There are 4 ways to turn a row about zero (a turn may also mirror it). The second row of each pair is the first, turned, with some noise. The first 36 pairs use one turn. New pairs use 3 turns, one after the other, and a turn may come again.
Known pairs, each followed by its turns in order:
[ 19  -6 -14  25  28 -18 -36  -5]
[-36   8   5 -15 -42   0 -21  10] => W

[  5 -20 -49   7 -43  32  30  24]
[ 44  30   2  35  16 -35 -15  43] => W

[-40   9 -10 -20  33  26   9 -28]
[  2  31 -20  -5   2  -9  33 -45] => W

[ 35  21  40 -42  -7 -28  -8  32]
[  0 -29  42 -12  10 -62   9 -11] => X

[ 19  23 -20 -45  43 -12  50  -6]
[ 21   9  21 -37  22  16  63 -36] => X

[ 13   5  43  46  -4   0  15 -33]
[ 24 -15 -14 -30 -24  48  18  20] => W

[ -8 -36  -9 -28 -39  23 -11 -43]
[ -3   3  18  -7  40  28 -22 -52] => U

[ -5  17  31  -7  20 -10 -19 -26]
[-19 -22  -5 -24  -9  11  18 -24] => W

[-40 -18  -9  40 -29  48  -9 -22]
[-27   3  54  24  10  54  -6  -3] => U

[ 33  41 -19  42 -24  -2  36 -33]
[ 17 -27 -16  40  34  26  49  23] => U

[ -3 -31  20   5   3 -19  19   8]
[ 30   9  18  16 -12  15  18  -7] => Z

[ 35  -8 -46 -49  42  20 -19 -39]
[ 73   8 -16  21  14   8  25 -57] => X

[ 18  -2 -44  -2 -48  13   6 -11]
[ 43  -6   1  15 -11 -45  -9  24] => W

[ 30  15 -11 -27 -28  -4  25 -21]
[ 37 -25 -18   2  39  -2   8 -11] => U

[  4 -29   4 -33  24  41   8   9]
[  8  -8  37  -2  28   2 -17 -39] => Z

[  5  14  -8  22 -41 -12  -8 -33]
[ 33 -22  -3 -35 -15 -17  -7  20] => W

[ 34   5 -13  47  16   3   3   4]
[ 20  34 -25 -11  -4 -40   5  -9] => Z

[ 10 -13 -47 -46  15  15  19  44]
[ -6  25  17  64  19 -30 -10 -17] => W

[ 48  20 -49 -22   3  47   3 -39]
[ 48 -27  -7  13   0  36  45 -56] => U

[  6 -36  16  19 -29   2  10 -17]
[-27  21   7  21   2   8 -34  -8] => X

[-26 -49 -39  31   6   7   4 -21]
[-10  57  31   3  18  33  24  -9] => U

[ 37  43 -27  40 -24  11  39  18]
[ 35  20 -31 -53 -17 -35 -23  33] => Z

[-27 -13   1  16  29 -10 -13  42]
[ -7 -48   4   6   5  24   9  33] => X

[  8  18 -36 -36  16   9 -33 -23]
[ 53  -3 -22   8 -11 -12  26 -21] => X

[-25   3 -49  15  22 -33 -36   6]
[-17  20 -26  43  40  -7  -2  36] => Z

[-34 -39  -5 -40   2  24  50  35]
[ 35 -15  66 -10  33  37 -15   4] => Z

[-33 -31 -18  22 -35  50  29 -12]
[ 50  38 -38   4  22 -12  18  32] => W

[ 27  -8 -19  42 -13  17  11 -41]
[  6  54 -22  10  27  16 -26   2] => X

[ 19 -12  -2 -46  34  43  21  -6]
[ 50  -1 -16 -31 -28  26  -8 -30] => U

[ 19  42  -5  16 -29  27  44  51]
[ 30   2  18 -57 -25 -32 -27  39] => Z

[  7  39 -29 -22 -38   1  13  26]
[-17  -4 -36 -39  -5 -37  23 -13] => X

[  3 -11  46 -14  49   0  39  38]
[ 24  18 -36 -36 -39  -1 -30  40] => U

[-44 -12  47  32 -30   4  40   0]
[ 18   4  31 -32 -29  36  59  20] => Z

[-30 -33  36 -32  30  42  29 -48]
[ -1   9 -19 -58  -1  69 -32 -19] => U

[-30 -40 -20  29  -9  46 -18 -12]
[  2  -5 -36  20 -16  48 -45   1] => X

[ 40  24 -43  22  -6 -12  50   8]
[ 50  20 -33 -28 -10 -13 -38  20] => Z

New pairs. What belongs after each?
[-21 -32 -16 -45  20 -35 -40  32]
[ 16 -72 -10 -14  13   3 -36  27] => Z X X

[-24  -8   6  29 -12 -20  37  21]
[ 36  12  19 -19   6  22  36   6] => X W X

[-25  24  46 -17  32 -27  11   5]
[ 15 -30  48   1  -3  41 -13  14] => Z Z Z

[-31  48  25 -39  28 -29  46  25]
[-38 -35   7 -13 -22  69  37 -18] => X X Z

[  2  -2 -17  16 -21   5  44   2]
[  8  -2   3  49   0 -20  -5   7] => Z Z X

[  6  38  21  -4  46  17 -37  38]
[-37  46  46  32 -14  17  -5  20] => X W U

[ 49   4  -9 -13  -7   1  -3  39]
[  9  27  14 -32 -38   6  20  19] => X Z W

[-15  21  33   0 -47  19  47  24]
[-20  34 -23  18  22   9 -61 -22] => Z Z U

[ -1 -28 -34 -28  24  47  -4 -49]
[ 35  14  -9  24 -42  22  11 -60] => U Z X

[-29  24  36   5   3  45  -2  -5]
[  4  42 -33 -30   6  13 -25  15] => U Z U

[ 17   4  27   0 -46 -29 -17  27]
[-20 -14  10 -45  -9 -37   6  29] => X U U

[ 29 -28 -27 -42  10  50  18 -33]
[ 21  21  10 -10  20  75  30 -21] => X U U

[-27  37  47  47   7  21 -14  44]
[-36 -38  -8 -28 -26 -28 -66 -10] => Z Z X

[ 12  10 -31  21  41   1 -27   4]
[ 19 -24   2 -11  40 -19 -32   1] => W X W

[ 14  33  -7 -34 -23   5  27 -24]
[-39 -15 -33  -3  18  27  -5 -23] => Z U U

[ 23  45 -34 -10 -36 -22 -10  18]
[ 22 -11 -54   8 -13  -4 -47   3] => U W X

[ 31  41  -7 -18  30  38 -44  36]
[ 34  -4   9  -3  38  45 -36  55] => Z X W

[-26 -27 -41 -41   1 -18 -11   2]
[-21 -28  15 -15  31 -29 -10 -41] => W W U

[-17 -42  31  35 -50 -47  26  31]
[-29 -19  -5 -24  89   6  19 -15] => X U W

[ 13 -32   9  30 -48  24 -18 -34]
[-18 -34  31  30 -26  37 -24  22] => X W Z

[ 24  32  45  30 -31 -15   1 -11]
[  7 -11  -6  22 -27   8  33 -59] => W Z Z

[-30   9 -45  39  -9  28   0 -15]
[ 21  10 -32 -39  36 -31  12  19] => W X U

[-38  21  43 -46  32  31 -28   0]
[  1  19  19  15 -11 -18  85  -7] => W Z W

[ 41 -50 -50 -24  44  43  31  10]
[-35 -64  46  42  37 -15  35   2] => W W W

[ 16 -32 -37  15  15 -39  -7 -24]
[ -9  20  28  22  30 -33  38   7] => W X U

[ 16 -48  18   3  10 -30  39 -41]
[  8 -14 -19  29 -32 -50 -16 -42] => Z Z W

[ 48  48   2  23  21 -25 -41 -31]
[-21  23   7 -61  53  14  -7  35] => U X Z

[  2   9 -45  22 -10 -50  33  21]
[-16 -50 -36  10 -21  26  39 -11] => X W U

[  7   0  10 -48  34   8  21  36]
[-36 -28 -32  11   5  44 -12  -9] => X X U

[  8   3  19  34  18 -50  34 -26]
[ -4 -41 -20  28  -4 -17  35 -41] => Z Z X

[ 24  26  -4  50 -38   3  22 -27]
[  9   1 -49  38  -3 -45  10 -13] => W U Z

[-11   6  38  20  33  38  -1 -31]
[ 18  10  39   6 -14  -8 -60  -1] => U U X

[ 34  -8 -38  19  29 -27  12 -34]
[-35  18  14   3 -22 -61   4   8] => Z W X

[ 10  19 -38  32 -49   4 -30 -31]
[-24  29 -38  -1  10 -55  35  -9] => W U U

[ 13  17 -41 -32 -13  13  16  46]
[-33  43 -25 -31 -13 -26  12  21] => W Z X

[-13 -40  26 -38  44   8  -2 -45]
[ 67 -31  12  -2  40  11  23   2] => Z W U

[  2 -12  46 -36 -49 -22 -25 -26]
[ 15 -28 -55  -9  56  -5  25   1] => Z W X

[-10   9  -1 -17 -19  13   6 -15]
[ -4  10 -11  -5  -3  13   8 -22] => U Z Z

[  2  10  13 -34  13 -29 -50  15]
[-18  17  -1 -12  13 -27  16 -58] => U W U

[-33  17  10 -29 -47  -3   7  42]
[ -6  17 -42  13  20   6 -47  36] => Z Z U

[ 36 -28 -35   8   2   6  22  50]
[-22  42 -30  35   5 -28   6  37] => Z Z X

[  0  -2 -42 -46 -44 -35  15 -49]
[ 61 -38  25 -31  26  -1  34 -33] => U U U

[  9  34  11  29 -20 -19 -39  37]
[-28 -12  12 -15 -31 -30   5  48] => U U U

